There are 3 ways to turn a row about zero (a turn may also mirror it). The second row of each pair is the first, turned, with some noise. The first 27 pairs use one turn. New pairs use 3 turns, one after the other, and a turn may come again.
Some pairs, each with its turns in order after it:
[19 20 29 15 10 11  3  3]
[  8  27  14  25  -7 -14  14  10] : (1)

[ 0 19  1  0  7 25 16 14]
[ 10   4  -3  17 -12  28   3  -2] : (2)

[ 10  17  21   7 -10  13  19 -20]
[ 15  16  -8   2 -25   5 -29  -5] : (2)

[-22  14   8 -17   3 -25  11  13]
[-13  19 -27 -13  11 -11  -1 -17] : (1)

[-13 -11  11  -7   3  -3   8  -3]
[ 13   5 -10   1   4   3  -7 -14] : (1)

[ 32 -10  25  23  -3  12   0   6]
[ 37 -12 -13 -19  -5   2 -13 -15] : (2)

[-35  20 -17 -19   4  11 -17 -19]
[-41  24  15  16  10  15  -8  -6] : (2)

[-10 -22 -14  14   2 -14 -33 -40]
[-17   0  32 -18  27 -33 -19 -12] : (2)

[-13 -14  20  18   5  18   8 -16]
[ 11 -12  -1  11   7   5 -33  -7] : (2)

[ 24  -5  -6  34   1 -46  -3 -16]
[-18  31   7 -11   5  14  19 -45] : (0)

[-46  -5 -15  16 -25 -23   2   3]
[ -8   0  -8 -41  21  23  21 -26] : (1)

[  3  -3 -21 -10  11 -17  18   3]
[  4 -14   8  14 -12  20   6 -21] : (0)

[ -2 -20  -5 -18   8   9 -41  -1]
[ 13 -24 -21   7  14  16  -5  32] : (1)

[ 17  -2  44 -22  40   1  10  24]
[ 13  33 -14  37  17 -24 -30   7] : (1)

[ -3 -13  20  37 -21  -6  12  -6]
[ 32 -11  -5  14  -1 -29 -20  -8] : (2)

[  5 -15   6  30  22  27  16 -31]
[ 36 -14  30  24   0  -3  13 -18] : (1)

[-15  13 -19   1 -12   5  -6  46]
[ 24 -29  26 -15   5 -21  -9  -9] : (0)

[ -3  -4   1  31   8  -7 -37   5]
[  4  18   3 -12  36 -15 -12 -22] : (0)

[  6 -31  14  23  16  13   0   6]
[  8  19 -27 -14  -5   0 -28  -9] : (0)

[-13   6 -22  -7 -26 -16   0 -18]
[-17 -15 -13 -21 -23  18  10 -13] : (1)

[ 8 22 20 24 43 55  6 18]
[ 41  14   0 -25  13  32 -44  39] : (0)

[ 13  -7  69 -10   4 -17 -21  22]
[  5  55 -26  35  20  16 -11  27] : (1)

[  2   1 -10  -2 -34 -14 -23  14]
[  3  17 -11   3   9 -30  29  -6] : (2)

[-18   1  21  36 -11  25  -6  -1]
[  7  30   7 -11   2 -24 -27  19] : (0)

[ 14  12  21  19  11  -3  16 -16]
[ -1  32   1  -8 -11  20   6  14] : (0)

[ 17 -10   3  10   2  19   3  35]
[ 26 -17 -18   1   8  18  19  -8] : (2)

[ -2 -11  15  29  -1   9 -14  -4]
[ -3  31  -6  -9  10 -15 -11  -1] : (0)

New pairs, each followed by its turns in order:
[ -1   9  31  24 -10  -6  23  10]
[-42   8  -3   8   3  -4 -25   3] : (2) (0) (2)

[  3  -2  -7   3   2   0  16 -19]
[-11  -5  -8  -2 -15  -8  11 -10] : (0) (0) (2)

[-26  -9  19  -7  27 -13  24  11]
[ 16  14 -16 -19 -35   4  15   8] : (0) (2) (2)

[ 14  -1  -3  18  13 -23 -23   5]
[  8  11 -16   4  -2  31  20  -6] : (1) (1) (0)

[-14 -19   4  14 -37  20  -2  29]
[ 12  41 -28  11  -8 -23   3 -16] : (2) (1) (0)

[-23 -15  17  -2  -1   3  23 -12]
[-20  -2 -22  -4 -16 -10 -24   5] : (0) (0) (2)

[-26   7 -32 -21   6  -5   2 -15]
[-23  31  14   1 -27  -2   9 -16] : (0) (0) (2)

[-6 -8 45 -9 12 24 -3  5]
[ 15 -18 -25 -19  39   3   5  21] : (2) (1) (2)

[-17   3   2   5  26  39  14  46]
[ 15 -20 -24  26  25  11  27 -37] : (0) (1) (2)

[-13   9 -16  -1  12  29  29  13]
[-27  10 -16   7   1 -22  20  25] : (1) (2) (2)

[ 26 -10   6  17 -30  -3 -24  -6]
[ 33  10  35  -9  17  17  -2 -13] : (1) (2) (2)

[ 25  -3  13  46 -58  11 -29  12]
[ 23   9  23 -29  19  50  45 -34] : (2) (1) (1)

[-32  14  28  -5 -11  16   5  -8]
[-24 -21   7  -3 -22  -2 -14 -30] : (2) (0) (2)

[ 22 -17 -15   8   2 -21   4   3]
[ -6 -33   2  -1 -15  -9  -5 -13] : (2) (2) (0)

[ 12 -22  11  -5   8  23 -45  34]
[-49  13 -27   2  12  -9  -5 -30] : (2) (1) (0)

[-30 -34  26  -2   9  26   0  -9]
[-16   9 -10   7  34  46 -10   2] : (1) (0) (2)

[-24  20  12 -18  33 -36   5  41]
[-27  -7  28  27  54 -12   2   4] : (2) (2) (1)

[-13  -3   2   7   6 -43  11 -23]
[ -3   3   5  17 -16  -1  18 -45] : (2) (2) (0)

[-11 -11  10  -3 -21  -8 -11   2]
[ 1  7 -2 30 -3 -6 -9 -7] : (2) (1) (0)

[-26   2  10  16 -28  -7 -34 -26]
[ 24  35  21   0 -12  33   4  15] : (2) (0) (0)

[-20  14 -37  -1   7  10  25 -25]
[  7 -15   1  14 -51  19  18   7] : (2) (1) (2)

[ 17  10  -6 -11 -28 -23 -26  10]
[-27   2 -10 -28 -12  11  20  30] : (1) (1) (2)

[-12 -52  25  26  28  -4 -13   6]
[ 20  18  -4  -7 -18 -13  49  43] : (0) (2) (0)

[ 28 -22  11   5   5 -21   5  12]
[ 22  18  12 -14  23  15  17   0] : (0) (0) (1)

[ 13  41  34  31  -7  18  -7 -10]
[-28   7 -39  26 -29  -8  22  10] : (2) (2) (1)

[  1  24 -40  -3   6 -13  35 -13]
[ 14 -31  29 -14  20 -21  25 -11] : (0) (0) (0)

[ -8  -5   5  -6  32 -52 -15 -21]
[  1   8  22  -3  -7  -3 -15 -61] : (1) (0) (2)

[ 28  12 -15  -5  -8  13  14  -6]
[  4  13  -7 -23 -10  18  24   2] : (0) (1) (2)

[-32 -17  17   7   4 -25 -21   2]
[ 14   4 -21  -8   2  -9 -19  40] : (1) (2) (0)

[  8  42   5 -45  15 -12 -14 -28]
[ 17 -45   0   4 -50 -11   7  -1] : (1) (2) (2)

[ 18  17 -26  25  13 -11   2  15]
[ -4 -13   6 -13  28  30   2  -5] : (1) (2) (1)

[  1   4 -30  18  34  14  24  17]
[ 48  -2 -24  12   7   7  22 -10] : (0) (1) (2)

[-20   9  18  23  21 -19  19   2]
[ 22  21 -18 -22  -7 -18 -12   3] : (0) (0) (1)

